There are 5 ways to turn a row about zero (a turn may also mirror it). The second row of each pair is the first, turned, with some noise. The first 50 pairs use one turn. New pairs use 3 turns, one after the other, and a turn may come again.
Some pairs, each with its turns in order after it:
[  9  23  -3  -6 -26  -5  26  -5 -22]
[ 10  18  -1  -6 -34   2  13 -15 -22] | z394

[ 20   8  18  -6  -9 -24 -10  25  25]
[  9  19  21 -11  32  21  14 -10  -2] | z267

[ 27 -27 -15  14  18  -9  11   9 -16]
[-12  23  -6   8 -25 -24 -12  13 -17] | z180

[ 18  28  -7  23  -6  -2   8  10 -15]
[  8  -3 -18  19  28  -9  -8  -8 -16] | z267

[ 19 -16   3  16  -3 -22  12  -9  -3]
[ 20  -6 -10 -21   0   2  -2 -17 -18] | z267

[ 22  15  26   2 -11 -25  -2  21   9]
[ 22   5 -23  -4 -12  -4   1   8 -37] | z883

[ 11 -24 -26 -21  21  26   7  10  12]
[-34  -9  -1 -13 -10 -20  20 -21  24] | z267

[ 17  12 -23  15   0  10   7  20 -10]
[ 10 -12  14 -24  -3   4  14  19  17] | z567

[ -9 -13  10  13  27  17  22 -19 -25]
[ -7 -25   3  -9 -46 -10   3   2  -5] | z180

[-27  18 -21 -26  24 -28  16 -26  13]
[-42  -7  25 -14  19 -10  33  16 -14] | z883

[-22  -1  17   3 -27 -23 -25 -19 -25]
[ 25  16 -14  -6 -11  26 -25  34  -3] | z267

[ -2  25  13  24  10  16  -7  28 -14]
[  2   0 -25  33   5  21 -19  10 -10] | z883

[ 28   5   7   4 -21   2  13   7   5]
[ 14   4  19 -19 -15  11  -5 -12   2] | z567

[  6  18 -13   0  22 -28  16   3  -7]
[  4 -29 -13 -21  -5 -22   9  -1 -11] | z567

[-28 -20   2  -5  -7   7   9   3  -7]
[10  2 12  5 26 -9  1  5 22] | z883

[-14 -23 -20 -14  14 -12  -8  23   5]
[-13  14  32  -6  10 -18 -21   2  -1] | z180

[ -7  22 -24 -27  17   6  -5  20   6]
[-26  -7   7 -24  18 -14   3  24 -15] | z567

[ -9  25   6  -9   1   9  14  28 -14]
[ 12 -12  -3  30  14  17  12  12 -11] | z883

[ 25 -14   0   9 -23  -5 -19 -10  19]
[-7 33 14 -4 26 11  7 10  4] | z394

[  5 -24   5  -3  15  -5  -7  -1  -3]
[  3   7 -24   3  -6   7  -8  10  -2] | z567

[ 28  -2  23 -24   1  14  17  -7 -28]
[ 34  29  -9 -25  14  -4 -11 -11  -8] | z567

[ -3 -13  25   8  23  27 -15   0 -13]
[  3  -2  -6  26   1 -21 -26  17  18] | z394

[ 19 -15 -19  24 -10  -5  -2   7  10]
[  0  20 -14  10   5 -14  -8 -10 -27] | z180

[ 17  -9 -28  14   6 -12  -9 -19  16]
[  4   2  -4 -33   7 -31   3   2 -12] | z267

[-16   1  -5  11 -12  12 -10  28 -18]
[ 19 -10  -3  27   7  -2   3   5 -23] | z394

[ 25 -22  11  10  -2 -17   0   9  -1]
[ 19  19 -10 -12  -3  -5  -7 -20 -12] | z883

[-13  26  -8  -7 -14   1 -24  -3  -5]
[-10  -1 -22   3  -2   8  13  17 -25] | z394

[-10   1 -25  24 -12 -10  15  27  -2]
[ 14  -4  17  -5  25  24 -25   3 -16] | z883

[ 3  5 -4  9 -6 12 19 16  6]
[  3   0   8  11   2 -13  10 -20  -5] | z394

[ -6  -2  26  12  17   3 -25  14  15]
[ -2  -3 -23  13  31  -9 -17   4  14] | z394

[  7  19   4  21 -11 -20   2  -9  20]
[ 22  -1  11  -5  21  -6   6   9 -24] | z267

[-15 -16  21  21  11  23 -22   0   7]
[-23 -25   4 -21   3   6  11  -4 -28] | z180

[ 24   6 -22  10  25  27 -15  14 -19]
[ 18 -11  -1 -19  20  11   1  43  15] | z567

[ -8  -8  16  21  27 -21   3  14  -4]
[-21 -21  -5   1   0 -22 -14  22  -7] | z180

[-18 -23 -27  14  17 -24  21   4  19]
[  3 -35  30 -27  18   4  -6 -17  -1] | z394

[  2  21 -20  12  -1  15  23  -9   3]
[-12  -3  11  -8 -14 -26  19 -10 -15] | z394

[-23  24  20  -1  18  -1  13 -25  -2]
[ -6  -8  20  22 -21   3 -12  15 -29] | z267

[-18  21  -2  21 -16  27 -13  12 -26]
[ 0 -1 18  3 32  4 18  1 36] | z567

[-12 -27 -24 -15   9 -12 -23 -22   0]
[-13   9  -4 -40 -22 -11 -12  18  13] | z267

[ -5 -14  20  -1 -25 -11  20   5   5]
[  5  16   8   5   0  19 -16 -28  -6] | z394

[ 25  -6 -18 -27  -9 -21  15   5 -19]
[-23 -12 -26 -23  16  23  -3 -13  -7] | z267

[ 11  -6   4 -24 -18 -18   7  16   0]
[ 1 22 10 20 13 -9 12 10 17] | z180

[  2   2  27  18  11  11 -18 -14 -24]
[-11  15 -20  29 -11 -17 -17  -6   8] | z883

[ 21 -22 -24   2  -9   2  11  -7 -28]
[ 10   3  29   4  -6   6  -6 -37   5] | z883

[ 27   5 -15 -21 -16  16   4   1  -6]
[18 33  4 10 -9 17 11  0  0] | z180

[  4 -19 -17 -27  27   2   3  -8   6]
[ -1  12 -20   0  -4 -13  -7  30 -27] | z567

[  7  28 -20  17  16 -28  -7   9  23]
[-15 -51   4 -10 -12  -5  -2   7  -7] | z567

[-24 -22  20  16 -23 -25  -7  -5   9]
[-13 -16  -8  -5  28 -33  19 -16   3] | z180

[-15 -26  13  -4  23   1  14  10   3]
[-25 -16  26   6 -11 -14  -1   4  -3] | z180

[  3 -22 -16 -14  14 -10  -7   9  21]
[  0  17   4 -29   4  15  18  -1   7] | z883

New pairs, each followed by its turns in order:
[-22 -12  22  10  20  -4  -7   2 -22]
[-11  -7   3  28  11  22  -2  10 -20] | z267 z394 z883

[ -9  25 -22 -11  25 -27 -19  24   9]
[ 35 -17  13   9  19 -10 -36  12 -11] | z267 z883 z180

[ -1  16  21 -10  -2 -15  14 -14 -17]
[ 35  -1 -12   0  -5 -16  -5   4   2] | z394 z883 z883

[ 11   4  16   7  -1  12 -21   7 -10]
[ -2  -9   4   7  10   7  27   4 -13] | z180 z567 z883

[  5 -22 -18  23   8  18 -11  12  -1]
[ -4 -13  21  -3 -10  12   1 -14  31] | z394 z567 z883

[ -9  -8  -1 -25   9   0 -23  27 -24]
[  0 -15  12   2 -12  17 -38  -7  19] | z567 z567 z267

[ -8  21 -13 -14 -21  11  10  11  23]
[-12  -4 -12  19 -17  -7  32  -5 -14] | z883 z567 z394

[  6  -2   7 -27  27 -22  -1  14 -16]
[-25  17  12  16 -14  24  10  -4  17] | z394 z883 z394

[ -9  10 -16 -18  10  -3  28   2 -16]
[ 9 11 -2 36 -2  6 11 12 -5] | z394 z394 z267

[-24 -20  16   0  -1  17  -3 -13 -14]
[-17 -12   8  -7   7 -12  11 -32  -7] | z267 z267 z267

[ 10   6   3 -15 -12  23 -23  25   5]
[ -6  22   4  -2   3 -32  12 -12 -18] | z394 z394 z883

[-25  -8  -9   2   5   1  20 -13 -23]
[  7 -16 -19 -22  -3  23  11  -7  -2] | z567 z567 z267

[-16   7 -25   3  10 -24 -13 -20  24]
[-37  -3  15  10  22  -4  13  18  -2] | z883 z567 z883

[-27  -6 -18  23 -11 -22 -17 -11  -8]
[-22 -11 -14  -1 -13 -20 -15   8  34] | z180 z567 z567

[-23 -25 -19  11 -18  13 -11 -18  11]
[-32  -8  20   5 -28  -1  18 -11  -7] | z267 z267 z267

[ 22 -27   4  -4 -12  24   2  23  21]
[-10 -12   6  -7   3 -42  16  24  12] | z267 z394 z883

[ 27   2  22   5  10  -1 -20   8  22]
[ 24 -20   2  23  21  -9   3 -18   0] | z883 z394 z883

[ 22   3 -22  20  15 -10  16   6  -5]
[  8   7 -18 -34   2  -5   4  19   8] | z180 z567 z883

[ 13 -14  24  15  26  16  -3   0 -15]
[ 20 -21 -14   3 -21  25 -15 -11   2] | z883 z394 z394

[ -8  -7  -6  -9 -23  14  19   2  -7]
[  0 -18   4   0  -2  -3 -10  -5 -28] | z883 z180 z394

[ 28 -26  -2  15  23   2 -12 -19   0]
[-30  25 -12  19  -7  19   4   3  16] | z180 z180 z180

[ -1 -11 -28 -16  10 -24 -16 -22   8]
[ 11  -9  25  -7 -10  -6  29 -27   3] | z883 z180 z267

[-12  24   8  -5  27  22   6  10 -10]
[ 11  29  16  12 -15 -22 -10 -12   4] | z883 z180 z883

[  6   7  -2 -27  -4 -26  25 -24 -22]
[-40  -6 -12  13  13  18  25   5  10] | z567 z394 z267

[ 24  11  15  -6   2 -21  -3   7  16]
[-4  9 -7 22 18  3 -7  7 27] | z883 z567 z180

[ -1   1  -3  -7  12  16 -17  18  13]
[ -5  -7  -4 -12 -20 -17  13  -8   1] | z267 z567 z180

[  4 -25  11 -20   4   1 -24  20 -16]
[ 10   0   5  14  31  -4 -11 -19  24] | z180 z180 z394

[  1  -5  -7  -1 -12 -26  21 -24   6]
[-13  16  10   4  -3  -9   4  31  19] | z180 z267 z180

[ 22 -22 -17   3 -28  12 -28  -5 -22]
[ 21  -8   7 -45   6   3  25   1 -12] | z883 z267 z567

[-16  19  25 -17  -4 -12  13 -14 -10]
[  7   4 -25  12   8   2 -19 -21 -22] | z267 z267 z180

[  6 -23  -8  12  24 -17 -16 -14 -16]
[-22  31  -9  -2  13 -24  -5 -11  -2] | z883 z567 z883

[  6 -22  20 -27   2  21  -9  16  -4]
[24  5  5 21 -2 32  6 -1 14] | z180 z267 z567

[ -4  -5  14  17   9  -9 -13 -28 -13]
[-22  -1   4   5   4  36   1  -1   3] | z267 z267 z883

[-15  20   4 -18  25  15  26 -14  -9]
[-14  28 -27  -9 -19  10  -5  13 -20] | z267 z883 z883

[  3 -23  10   9  20  -5 -24 -20 -20]
[ -7   3  28  33 -16  -5 -10  11  -9] | z180 z394 z394

[ -6  -1 -23 -13  25  16  12 -28   2]
[ -1  15 -27  26  -5 -15 -11  -1 -22] | z567 z883 z267

[  2 -16  16 -22  28  -1  15 -27 -16]
[  4   9 -19   2   7  11  44  14  -9] | z567 z180 z394

[-27  22  -1   7  19  17  16 -26 -23]
[-19  -8 -13   7 -31 -12 -27  21 -24] | z567 z883 z267

[ 14 -16  16  19  14 -27   3 -14  14]
[  1 -12  -8  29  18  -9   9  29  -6] | z394 z267 z883

[-18  -7  13 -25   1  21  -9  -9  -5]
[-16   6 -16  -7 -21  10 -14 -12 -15] | z394 z180 z267

[  4  -7 -27  18 -28 -18   1  22  12]
[  6 -23  -7 -18   5  33 -24  10 -13] | z883 z394 z883

[ 17  13  -6 -14  27  22 -25 -27   1]
[-31   5 -30 -26  -2 -10   8  19 -14] | z567 z267 z394

[ 10  -7   3   8 -25  10   1   2  11]
[ -2   7  15  -3 -19  -2 -10   2  19] | z180 z180 z567

[ -2 -10   6 -12  26 -26  27 -10 -15]
[ 17 -33  15   7   2  26  -6  -2 -16] | z394 z394 z180

[-17 -25   4   3   8 -22  -1  12   3]
[ 25 -16  17   6   8  17   0  -9  -5] | z567 z567 z267

[-23  22  23  14   4   2 -15   8  12]
[-31   1  -3 -23  14   4   5  22   1] | z567 z883 z883

[-28 -26 -12 -24   7  12  23  -2   8]
[ 10 -12  -9  -2  30  13  39  -4  -3] | z394 z267 z267

[-25  13  28  19   2  18  19   4 -22]
[ 25  -6  15   4  15  35 -22 -13 -13] | z180 z394 z567

[-20 -18 -17   5  -3 -28  19 -26 -10]
[-19 -13 -36 -10   3 -16  15  22  -2] | z394 z567 z394

[ -1  21 -29   1  10 -21 -27 -22  26]
[ -9   0  -5   5   5  38 -21 -39  -3] | z394 z180 z567

[ 10  26 -19  17  -8  26  -5 -21   1]
[ -9  -1  29 -23 -23  16 -15  -1 -14] | z883 z267 z567

[-22 -24   9   3 -20  23 -28  14  -5]
[ 15 -14  10 -27 -35 -10 -16  12  11] | z180 z394 z883

[ -2  13   4  22  21 -23 -23  -5 -15]
[ 15  -7 -14  -5  18  15   1 -26  27] | z180 z394 z883

[-16  21  24   0  23 -24  -2   9  27]
[ 32   6 -12  -7  27  -1  18   9  25] | z394 z394 z883

[ -5  27 -22 -27  -3 -17  -2  -4  25]
[ 22 -18   5 -21 -13   5   8   4  35] | z394 z267 z267

[-22 -19 -15 -23  -3  16  -5   6  24]
[ 10  20   1 -15 -17  -8  16  24 -25] | z883 z883 z567

[  9  21  -2   5 -14 -24 -13  -5  -5]
[ 19  17 -14  -3  -9   8  -1  14 -17] | z883 z394 z180

